There are 4 nested groupings, the coarsest first. Each group lies inside one group of the grouping before and may be the whole of it. The rows also spread widely along 14 directions, which tell nothing about the answers.
Some rows, each with its group in each grouping after it:
[ 26.7  -9.8  10.6  17.5  -0.4   4.0   1.3 -11.3  -1.7 -19.0 -24.2  32.7
 -13.2  23.9  -8.4  20.8  12.5  12.1  -0.6 -19.8  -4.6   1.1 -16.3   9.3
 -15.8 -12.0 -18.8 -14.2] => vebus lat K283 laru
[-15.1 -19.3   8.5  10.3 -26.4 -16.0  -8.5 -27.6   8.2  26.8 -19.1  14.7
  -2.9   6.9  -1.8 -12.5   1.7  13.1  -7.1  -7.4   5.4 -20.4 -12.5  16.7
  -8.2  -7.8 -17.1  20.8] => vebus lat K283 kapod
[ -1.4  32.1  14.1   4.0  14.7  30.6 -31.3  -7.3 -15.2  -6.1   8.7  23.9
  -6.3  18.3 -22.1  32.8  -3.5  -1.8  -7.6  -1.8  20.3  24.7 -31.2   1.5
   7.8   0.3  -2.8 -30.6] => vebus vub K700 bani
[ -7.1 -28.3   9.7   4.1  36.6  32.0 -11.3   6.7  -3.3 -22.6   4.9 -32.2
   3.6  26.8   3.6   3.7 -24.8   8.2 -19.7 -26.9  26.1   9.5 -33.6  -4.1
 -29.2  34.9 -38.5  -2.5] => Mubin Mazav K605 tora
[ 41.9 -20.3  -1.6  -7.3   4.9 -21.4   1.7 -12.3  -5.2 -15.3 -13.3  29.4
 -16.5  48.5  -4.5   7.0  -6.4  18.7  -1.1 -23.0  -5.7  -3.3 -26.5  15.5
   7.9   2.1 -27.0 -24.8] => vebus Mone K204 museg
[-18.1  -7.5  12.7 -22.0   9.8 -34.9   2.6   8.1   2.9  19.0 -29.7  20.4
 -18.7 -18.5  28.9  -1.1  -6.3 -22.7   6.5   1.3   1.8 -12.2 -12.5   5.8
   0.6 -24.7 -25.6  50.3] => Mubin megi K741 bibo
[-14.4 -20.4 -11.2 -14.1 -12.8  -9.7  13.9  14.7 -51.4  -9.0  11.0  21.3
 -39.6  33.2  25.1  -0.7 -10.5  -0.9   4.8  -2.0 -20.4  -1.1  28.5  29.8
  19.4 -33.0   1.1  15.3] => vebus lat K92 duz
[ -0.7  -0.9   6.5 -11.0  13.0  20.7   1.9  28.0 -10.4  -5.9  -9.9  37.4
 -28.7  11.3   1.7  -2.8  14.2  -0.7   2.1  29.7  21.0  13.4 -44.0  20.7
   4.3 -29.5   4.7 -32.6] => vebus Mone K204 gan
[-34.5  -7.5 -12.1  10.7  16.1  22.5  -4.4   8.1   1.0 -15.4  33.6 -10.7
   7.0  15.2 -19.9   6.0 -27.3   0.5 -16.9 -12.2   8.9 -29.7 -27.4 -21.2
 -12.5  -0.1 -27.2   5.1] => Mubin megi K741 Kizom
[ -8.2 -22.0 -28.3  16.9  -7.6  15.0   2.8 -19.0 -44.9 -29.1  12.2  13.9
 -31.7  58.3 -13.6  25.4 -17.3  -2.7 -28.6 -18.8 -22.8  -5.6  17.6  11.0
   5.8 -13.6  -8.2  12.2] => vebus lat K92 favep
[ -8.6 -28.8   0.8  14.0  -3.3  41.8  10.3  21.6 -13.3 -16.2  -1.3   3.7
 -24.2  16.8   4.6 -11.6 -30.7   2.9   1.4   6.3  36.8   4.0 -20.9   6.5
  -3.5  27.0  -6.1  40.6] => vebus Mone K204 museg
[ 17.8 -13.3  -9.9  -9.1   2.8  -4.7  -4.9 -36.4  -3.4   0.7 -18.2  -0.2
 -23.9  24.0  12.4  -6.8 -17.8  -3.6 -46.6 -11.9  12.3  12.7   3.8  39.1
  23.9   4.8  -1.2   2.5] => vebus lat K283 laru
[ -1.0  23.6  26.5  17.8  20.9  18.1 -28.2 -18.9  29.2  -1.4   1.1  -8.7
  24.9 -22.8  -9.8  20.5 -25.0  -0.5 -11.4 -15.6  38.8   7.0 -20.9 -12.9
   2.6  32.6 -14.9  19.2] => vebus Mone K204 museg
[ -4.3   4.8  25.0 -15.9 -26.4  -1.4  -9.0  -1.6   0.4  31.3  -4.0   9.4
   6.1   0.1  23.9  16.9 -14.2  14.7  16.7 -29.3   8.1   5.7 -56.5  29.9
  -4.4   2.1 -12.4  -2.0] => vebus vub K700 bani
[ 36.4 -16.2 -13.3  12.2  23.0 -20.9  -2.5 -26.6  19.5 -29.4  -4.0  20.8
   0.2   5.0 -12.1   7.3 -11.0   8.2 -39.8  12.7  -1.4 -15.5   7.7  19.4
  30.2 -16.3 -11.2 -29.9] => vebus lat K92 favep
[-28.7   5.0   4.0  23.7  -3.0  17.0  16.0  13.0  14.3  -8.3  20.4   5.2
  -0.5 -34.6   1.8   0.1 -17.1  -4.0  -7.5   0.6  11.2 -29.6   4.3  -6.6
  -2.0 -20.8  -6.2  26.7] => Mubin megi K741 Kizom
[  0.5  10.8   6.6   8.2  29.2  -6.5 -15.6 -16.6   0.1  -7.2  25.6  -7.4
  -0.5  24.0 -10.1   2.2 -28.5  15.2 -36.1 -37.8  12.1  -3.7  24.7   7.9
  11.5  -7.7 -31.0 -17.3] => vebus Mone K204 gan
[ -2.8 -12.0  -8.2   7.1  -5.6 -14.7  16.3  14.2 -32.7 -33.1  13.3  37.5
 -20.5   8.7   6.8   6.8  10.1   3.2  21.0  18.1 -28.0 -16.6  39.0   4.7
  20.7 -39.3   7.5  -1.4] => vebus lat K92 favep
[ -5.3  -5.4  25.5 -26.9  25.2  -4.9  -7.0  28.2 -21.1  13.2 -28.8  34.3
 -46.8  25.0  11.8 -26.5  13.8  -6.0  13.2  10.1  30.0  18.2 -19.0   9.5
  -8.6 -12.5 -27.8  -1.9] => Mubin megi K741 Kizom
[-15.2  29.1  23.1   4.8  33.8  29.9 -15.1  27.2 -28.4 -19.4  20.5  19.5
 -22.8  10.8  -9.6  -1.1  -0.6  -1.5   7.5   4.8  30.0  22.2  31.2  -6.9
   6.8 -14.2  -3.6 -12.2] => vebus lat K283 laru
[-26.8 -25.1  15.6   7.5 -14.3  23.7  -7.3  18.4 -26.2   2.9  -0.5  -3.5
  -3.3   1.7  26.3  23.8 -32.2  -0.2  11.8  -9.4   8.8   8.5 -26.5  17.6
 -14.0   9.4 -18.4  47.6] => vebus vub K700 bani
[-18.2 -30.9   9.5  46.7   0.2   6.3  -4.2  -8.3  36.7  -1.3  -5.3   7.0
  21.6 -20.2 -18.0   2.8  -6.8  20.8 -25.8   8.5  11.4 -39.3 -24.8   2.8
 -26.1 -22.1 -33.9   8.8] => vebus Mone K204 museg
[-30.6  -4.6   5.6  -9.0  25.7   1.6 -33.1  -0.4 -14.3   1.0  16.4  -2.7
   6.8  37.9 -18.6  -3.4 -14.8   9.6   4.1 -10.2  17.9  -8.0 -24.4 -18.7
  -8.0  13.7 -34.8  -4.9] => vebus vub K700 bani
[ 24.8  21.3 -18.6 -13.1  34.7   7.4  -5.5 -16.4  -5.7 -37.5  16.7  14.2
 -16.4  44.7 -27.5  11.8  -6.4  -5.9 -20.0 -20.1   4.3   1.7 -18.0 -17.8
  19.9  11.3  -8.2 -44.2] => Mubin megi K741 Kizom
[ 15.1   1.0  12.8   6.9   3.2  10.8   5.9 -21.6  15.1 -17.9 -45.3  13.6
  -8.0 -41.7  24.4  22.5  23.8 -24.6  -7.1  17.7   6.0  19.1 -19.0   9.7
   1.8   3.3  20.4  15.6] => Mubin Mazav K605 tora
[-16.8  -4.1  28.4  21.3 -25.2   5.3  -5.5  15.4 -13.2  19.7   5.9  23.5
  -6.5 -25.8  18.2  27.8 -35.7   1.2   6.0   0.7   9.8  -1.6   4.0  31.0
   8.1 -20.6 -13.5  47.9] => vebus lat K92 favep
[-22.0  24.2  -2.1 -12.9   1.3  57.3   6.0   8.2 -42.6 -22.3  11.2  -6.7
 -34.8  46.7   6.2   7.1  -5.4 -11.3  16.7 -40.8  21.2  31.2 -13.8 -15.3
  -9.0  33.6  17.7  19.8] => vebus Mone K204 museg

New rows. What belongs after each?
[-10.3  13.6 -12.9   5.4 -28.9  -0.3  17.1 -31.5   2.3 -12.5   5.5   7.6
  -2.3  -3.5   3.4   0.6   7.6  -0.5  11.0 -20.0 -10.1 -21.8  14.6  -9.4
  14.0   6.5  27.7  21.1] => vebus lat K92 favep
[ -0.4  -3.5   6.4  39.0  -3.9  27.8  27.7  10.3   2.9 -24.1  -9.7  31.5
 -29.4 -13.0  -1.2  -0.6   7.6   4.7 -12.4   2.7  12.0  -8.4  18.1  11.2
  -7.9 -34.8   4.1  11.7] => vebus Mone K204 gan
[-27.4 -16.7  12.8  -3.8 -27.6   8.7  -1.6 -13.8  -1.8  16.2 -11.7  -3.8
   1.1  17.6   9.1 -19.5  33.8  19.0  15.5 -17.0  -2.9 -10.3 -43.3   1.0
 -36.5  10.3  -9.3 -18.1] => Mubin megi K741 Kizom
[-24.5 -30.7  15.1  46.7 -20.6  19.6  -3.2 -26.2  19.8  14.0  -6.8  -0.9
   2.4 -20.3 -10.0 -21.1  12.2  23.1 -37.6  18.0  16.6 -20.2  -1.5  23.9
 -22.4 -12.5 -13.7  -7.8] => Mubin Mazav K605 tora
[-21.7  20.7 -16.6  -3.9  31.7  15.8 -27.3 -18.0  -6.2 -12.1  36.1  -4.8
   0.8  32.7 -34.0   4.8 -32.9  -2.9 -30.6  -9.9  24.2  -8.2 -10.4 -16.2
  22.4  10.7 -12.6 -12.3] => vebus vub K700 bani
[  0.5   7.8   5.3  18.2  15.3  17.5 -11.7   6.5  15.7   2.4  22.0  18.4
  -2.8 -11.6 -19.8  23.7 -44.2  -3.3 -40.9   6.6  25.8 -11.0 -33.2  16.9
  15.8 -19.4 -26.4  -7.1] => Mubin megi K741 Kizom
[-23.4  31.9  14.6  17.9  -4.5  29.8 -23.9  -5.3 -14.4  14.9  38.8  23.9
 -17.7  24.0 -43.8 -12.0  -8.7  13.4 -11.1   0.9  33.0  -2.9  -0.8  -5.9
  10.3   0.8 -11.2 -29.3] => Mubin megi K741 Kizom
[-56.5  -2.2 -12.0 -28.1  -6.8  10.9  27.4  26.8  -4.7  10.8  12.4   1.2
 -20.0  14.5  15.8 -41.7   9.7   7.3  19.4 -14.0  12.8 -31.3 -31.9  -3.2
 -18.2 -28.2   3.4   4.4] => vebus vub K700 bani
[-33.7  -3.9  -4.3   7.0  20.4  -2.2 -11.2  -8.6  10.1  -3.3  22.1  -9.6
  17.2  -4.5  -2.1   0.9   0.6  13.5 -36.6  -0.6  -5.4 -22.8  -5.2  12.6
  -4.8 -43.5 -17.3 -36.0] => vebus vub K700 bani
[  5.5  16.3  18.7   4.5 -16.4 -13.3   0.4  -8.7 -13.8   7.1  25.6   8.7
  -5.0   4.3  15.2  15.2 -33.0  16.1   2.0 -45.4  -2.6  -2.8  34.1  23.1
  21.0  -6.4 -12.5  12.5] => vebus lat K92 favep
[-30.5  25.0  21.8 -11.3 -12.4  32.1  -1.4  13.3   2.7  17.0   7.9  -7.3
   2.6  -2.1  12.8   8.8 -20.6  -1.4  31.7 -39.6  33.4   4.1 -52.4 -12.5
 -15.9  29.5  -0.4  37.5] => vebus Mone K204 gan
[ 12.1   5.1 -19.2 -15.1 -28.8   2.8  24.9 -29.3  22.2  -1.3 -11.8   8.7
  -7.7   8.9   7.7  -5.0  -7.8   2.8   2.8 -31.8   8.4 -18.8 -49.3   6.0
  11.2  19.8  18.4   9.9] => vebus vub K700 bani
[ 38.1  22.8   6.5  11.2   9.0  21.9  16.1   2.8   6.1 -16.6  -1.1  34.5
 -28.7  20.4  -7.7  34.1 -23.1   5.3 -25.3 -43.8  14.3   9.6 -28.3  23.9
   4.4 -23.3 -14.2 -19.9] => vebus Mone K204 museg
[-17.2   0.8 -10.7  -1.9  20.1   4.2  -7.9  -8.5 -11.6 -12.5  -0.2   1.5
 -15.0   4.4   4.6  16.8 -30.4 -25.1 -24.6   1.3  11.4   1.3   5.4   0.5
  21.4  -2.7  -5.1  45.4] => vebus Mone K204 museg
[-18.1  -3.9  23.1  11.2   0.3  -5.7  -8.3  14.6 -17.8  -6.0  42.1 -20.3
  24.2 -20.3  34.9  24.3 -31.6  18.2  -5.0 -25.8 -17.6  -0.4  37.9  29.9
   6.7 -26.6 -19.2  -2.1] => vebus lat K283 kapod
[-31.0  12.4  -5.4  20.1   5.5  50.0 -10.7 -11.3 -35.4 -19.1  25.1  -4.2
 -25.2  47.4 -25.0  -0.7  -6.0   3.4 -18.6 -21.5  19.0  12.4  15.8 -11.8
  -6.2  13.9   1.7  -0.1] => vebus Mone K204 gan
[  5.8  14.4   0.5   5.5  15.8  23.7  13.3  20.3   4.0 -17.1  21.9   8.7
 -18.7 -16.3   6.7   4.8 -56.1 -11.0 -17.1  -5.9  37.8  -0.5  13.4  13.7
  33.1  -2.1   1.6  35.2] => vebus lat K283 laru
[-19.3  17.2   2.1 -22.6  33.1  27.1   2.1  17.3   8.8   2.8  20.6 -13.6
 -17.3  14.9   4.2 -35.3 -20.4   6.1 -23.3 -13.9  51.3   5.7 -20.8   9.7
   8.3   2.2  -3.6 -19.4] => vebus Mone K204 museg
[-30.7  25.1  32.2   7.4   7.9   0.0 -19.3  -2.3   0.6  -0.4   6.7   7.0
  13.5 -19.3  -1.9 -15.6  29.7  10.1  35.8   6.5  16.3  -1.8  21.4 -27.6
  -4.0   5.8   3.7  -1.6] => vebus Mone K204 gan
[ 14.5  11.7  14.5  53.0  -1.0  47.5   2.5  11.6 -19.3 -22.9   2.3  51.1
 -42.3   0.9 -25.3  30.0 -25.3  -4.8 -24.3  14.6  28.9  17.3  21.2  18.1
  15.2 -21.8  -2.8  20.4] => vebus Mone K204 museg
[-21.1 -11.5   3.7 -11.9  -5.8 -12.4  -3.5   7.8  -3.5  11.6  15.4  -3.1
   5.2  -9.2  22.5  -4.2 -28.2   3.0   0.5  -0.1   5.5 -13.4  -4.6  20.6
  16.6 -11.4  -8.4  20.7] => vebus lat K283 kapod
[-21.9  29.3   0.2 -18.4  24.3  27.2   4.4  32.2  -3.3 -10.2  48.2  -7.9
  -6.7  -2.5   4.7 -19.5 -35.8   1.1  -0.1  -6.8  40.2  -1.1   2.7  -0.1
  26.9  -1.3   9.4  -7.0] => vebus lat K283 kapod
[ -5.4   8.7   7.8  -2.6  21.6  -6.1  19.4  22.4   9.3 -14.6   1.1  15.4
 -17.4 -14.8   8.7  -4.4 -24.8 -13.1  11.6 -18.2  17.9 -19.7   7.0 -19.2
   2.9  -5.5 -22.6  45.0] => Mubin megi K741 bibo
[ -1.3  20.8  38.4   7.1 -19.5  -1.5 -18.3  -3.6 -19.1  25.8   0.3  32.9
 -21.5 -10.8   7.4   3.7  -2.3   2.1   8.1   4.5  15.7  18.6  14.8  23.1
  16.9  -5.9  -7.5   4.3] => Mubin megi K741 Kizom
[ -4.7  21.5  -5.0  21.7   8.0  25.3  -4.5 -24.6   0.8 -14.5  25.6  -1.8
  -5.4  23.8 -22.3  15.7 -20.5   9.9 -37.3 -42.0  10.7  -6.1  10.4   2.0
   2.8  -4.6  -8.7 -12.9] => vebus lat K92 duz
[-34.4  17.9   7.8   7.3  -2.4  29.2  14.8   6.7   2.4  -4.1  17.9  -4.6
 -15.5 -16.9   7.7 -44.5   5.5   8.2   4.3   1.4  37.0  -7.4  36.6  -4.3
   6.6   2.4  24.3  13.5] => vebus lat K92 duz
[ 14.6  10.4  18.9  19.2  -7.7 -14.0 -28.8 -25.6   2.1  21.9  21.6  26.5
  -8.0  17.0 -35.0  -5.0 -45.1  16.3 -15.7  -9.2  29.7 -11.1  10.1   5.9
  31.2  24.1 -36.7   8.2] => Mubin megi K741 bibo
[ -0.4  23.6   5.1  -9.5  11.4   6.5  23.6   3.3 -24.9 -23.8  -5.0  15.8
 -34.1  26.4  22.3  12.7  21.3   2.3   1.8 -57.6 -17.3  11.5  20.3   8.0
 -15.7 -39.2  -2.6 -18.8] => vebus vub K700 bani
[-23.9 -26.6   7.2  25.3  12.4  39.7  -4.0  38.9 -23.8 -29.3  42.7   0.7
  -1.0  21.6 -15.7  -7.9 -13.4  23.6   3.6  14.8  11.5 -11.5  -8.2  -6.2
 -17.0  -1.2 -26.6 -28.7] => Mubin megi K741 Kizom
[-21.6  -4.8 -14.6  -2.8   6.4 -16.2  12.4  -5.9  23.8 -14.2  23.4 -12.5
  20.7 -20.2   7.7 -18.4 -12.1   6.4  -3.6  -4.3  -0.7 -41.7  10.0  -8.7
  14.1 -12.3   1.4   9.1] => vebus lat K283 kapod
[  6.7 -35.4  -9.5  35.4  16.1  48.9   6.5  23.4   4.7 -61.0  22.1  -2.1
  20.2  -4.8  -8.4  15.2  -2.5  19.0 -12.1  32.2   3.0  -8.5 -24.7   4.9
  -9.1  -4.4   2.8 -42.8] => vebus lat K283 laru
[-20.4  -5.8   8.6  -4.9  22.0  -6.4   7.3   2.5  11.0 -12.8  15.7 -32.1
  10.6  -5.0  22.7 -29.5 -18.5  12.4   4.1 -33.5  19.0 -15.8  26.3 -12.9
  -2.9  18.5 -15.6  24.7] => vebus Mone K204 gan
[ 35.4 -15.5   0.9  36.4  24.4  -1.3  -9.2  -2.8  16.9 -40.3  14.4  23.9
  11.2 -11.9 -26.3  27.5 -37.7   4.4 -22.1  20.9   7.2 -17.5  -0.6  -4.9
  24.5   5.8 -30.3  -4.9] => Mubin megi K741 bibo
[ -7.0  18.4  29.4   3.2  28.4 -30.7 -37.5 -34.6  25.7  23.1  -6.6   4.3
  19.8 -12.6 -14.2  17.2  -3.6   1.0 -23.0 -19.0  11.5 -10.0 -12.7  -4.9
  -3.4  -9.4 -42.8  -8.9] => Mubin Mazav K605 tora
[ -0.7  -2.3 -17.1  14.2   5.2  11.2  -5.3 -33.6 -11.9 -17.8 -21.5  17.9
 -25.1  26.3 -13.6  31.4 -20.5 -22.2 -29.9 -19.5   2.4   0.1  -7.6  -3.2
   4.7   3.2 -10.2  43.6] => vebus vub K700 bani
[ 12.4 -12.5  -5.2  20.6 -15.6  20.5  14.2 -17.6  20.7 -29.2  27.5 -20.5
  25.2 -10.4   7.6 -10.6  -7.3  31.5 -13.4 -12.7   2.5 -16.2   4.3  16.0
   9.0  16.0  15.4 -34.5] => vebus lat K283 laru
[-30.3  35.2  10.4  -1.4  11.9  12.0  -0.1  23.9   1.6  -0.7  15.9  29.0
  -6.0 -28.4  -0.8  15.8   1.6 -14.0   8.6  18.0  13.4  -7.5 -12.9  -4.2
  13.4 -44.0  10.4   2.4] => vebus Mone K204 museg
[-30.3  -4.3  -7.1 -22.4   6.0   5.1   8.1  -7.0 -17.2   4.4 -17.6  -9.3
 -28.4  21.6  27.7   0.5 -11.9 -19.5 -11.5 -35.3   7.3   3.7  -6.2   7.8
  -8.9  -3.1  -4.8  49.6] => vebus lat K92 favep
[ 26.9  21.7  26.0   8.4  -4.1  15.4   2.9  -0.3 -12.9  -3.2   7.8  17.7
 -21.6  11.8  11.8  31.6 -17.7   9.0 -15.7 -48.5   2.3  22.6  -3.7  30.7
   0.9 -10.7 -18.9 -23.0] => Mubin megi K741 Kizom
[-18.5  11.0  30.3  41.9   1.3  42.6 -17.2 -15.2   6.1  -3.4   5.5  -1.3
   9.5 -16.2 -14.3  20.8  14.8  12.8 -22.9  -8.0  15.4   9.1 -10.6   3.7
 -29.5  -5.8 -11.0 -25.9] => Mubin Mazav K605 tora
[-19.1  37.5  10.7  -0.7   9.8 -27.4 -36.0 -61.2  11.7  13.2  -2.8  -3.0
  20.1  -7.9  -8.4  14.4  19.0  -6.3 -19.4 -18.6  -6.8  -1.6  18.3 -11.1
  15.1  -4.1   0.8  -7.3] => vebus Mone K204 gan
[-24.1 -28.5 -48.1 -18.3   1.2  -3.3 -14.6 -43.9 -16.3 -17.8   7.4 -21.1
  -1.4  40.5  -7.2  -6.6 -20.9 -16.3 -27.0  11.4  -4.2 -17.1 -11.3  -7.9
  30.5  35.0  12.8  28.2] => vebus lat K92 duz
[ 11.8   8.3  -6.4 -31.5  -0.9 -20.9  21.8  12.2  -4.3   2.5   3.5  24.2
 -22.4  18.0  22.3  15.3 -32.0  -1.6   6.7 -42.8  -3.5 -13.0 -32.4  21.4
  16.9 -25.3 -14.9   9.6] => vebus vub K700 bani
[  2.1 -12.9  15.1  28.9  24.1  43.7 -21.9   6.0 -11.8 -42.1 -10.8  16.1
   4.0   4.1 -22.1  36.4  14.1  -6.8   9.7  28.8  12.8  17.1 -38.6 -23.7
 -20.6  22.7 -10.2 -10.5] => Mubin Mazav K605 tora
[ 34.1  -0.6   4.4   5.1   1.9  -5.1   4.0   5.3   4.8 -23.0  51.0  -6.3
  19.0  -9.6  16.4  12.8 -51.0  27.2 -17.6 -15.7   0.4  -4.7  19.6  39.2
  44.4  -3.6  -5.1 -37.1] => vebus lat K283 laru
[  6.5  -3.9   8.5 -16.9  23.7 -12.9  16.3  -3.4  15.2 -10.3 -12.2 -13.9
 -10.2   2.9  28.2 -19.9  -3.7   2.3  -8.2 -43.2   9.9  -6.2   1.8   0.1
 -10.4   6.5 -23.0   5.7] => Mubin megi K741 Kizom
[-11.8  31.3  24.6  20.8  -7.0  -9.7  -4.0  -8.5  -4.9   2.5  -1.2  30.7
 -11.4 -24.0  -1.2  19.0 -14.6 -11.0  21.2 -17.1  10.7  -8.5  45.2 -14.7
  14.9  -6.7  -4.9  62.7] => vebus lat K92 favep
[ 19.4   9.6  -0.3 -11.8  11.7  40.6  -2.7  -1.1 -28.2 -35.1  -4.5  -0.4
 -17.8  39.5   8.9  30.9 -11.3  -8.9   5.6 -34.5  11.3  38.1 -29.3  -0.1
  -1.2  35.1   7.6  -2.3] => vebus lat K283 kapod
[ 18.0  27.5   8.3   9.6  37.5  38.9   7.5  14.3  -4.9 -51.2  10.8  19.4
 -24.3   6.1 -16.0 -10.3  16.1  -1.9   3.4   5.8  29.4  16.6  16.5 -24.6
   7.7  12.5   9.7 -36.7] => Mubin megi K741 Kizom
[ -8.1  26.9  21.8  -4.4  33.9  30.7   1.1  28.6  -4.7 -18.1  31.6 -12.4
  -2.9  19.0   2.5   2.1 -27.3  13.6   7.5 -56.6  31.7   7.4   1.1 -11.3
 -14.8   7.1 -24.4  -7.8] => vebus lat K283 laru
[-17.2  -7.0 -10.0  11.4 -35.6  18.9  18.4  -0.4   6.8   6.2  27.7  -6.7
   1.0  -7.5   9.5   8.0 -60.7   4.4  -3.6 -28.5  16.9 -28.4 -18.3  13.4
  15.2  16.6   1.3  59.0] => vebus lat K92 duz
[-41.1   3.4   9.9  -0.5 -27.5 -19.1 -16.3 -35.2 -20.5  23.3   3.6   0.3
   8.9  11.3   6.8  29.3  22.4   2.3   2.6 -31.9 -40.3 -14.7 -13.3   4.3
 -21.0 -25.8 -14.5  -2.4] => Mubin Mazav K605 tora
[-22.5  27.5  12.5  15.7  13.3  17.9 -20.9 -28.5  21.6  20.6 -13.7  15.7
 -11.4   7.3 -31.8  -0.5  -0.8  -4.5 -29.9 -16.6  39.9  -4.8 -25.1  -9.4
 -10.8  -4.3 -15.8  11.6] => vebus Mone K204 gan
[-10.0  37.4   7.9  -2.4   6.6  27.2  18.9   6.1  13.4   2.2   4.3  13.4
 -27.4 -17.4   6.8  -5.2  -1.6 -10.5 -20.2 -19.6  27.3   1.3 -11.0   9.5
   2.7 -23.8   8.3  -6.3] => Mubin megi K741 Kizom
[ 12.5  32.5  33.9  24.0   1.1  12.0   2.5 -20.1  38.9   0.2 -41.5  29.3
   0.2 -40.5   2.6  20.5  29.2  -2.9   0.0 -15.7  20.6   6.0 -20.8  -1.9
 -17.8 -13.3   3.3   6.9] => vebus Mone K204 museg
[ 10.6   2.7  -1.6   7.8  28.5  -6.2 -11.8 -16.2  30.7 -23.3  -6.7   8.2
  18.2 -33.9  -2.1  13.0  -6.2  -8.8 -20.3  27.8  14.6  -9.3  -6.4  -1.2
  26.1  -3.0   4.8  -2.0] => vebus lat K92 duz
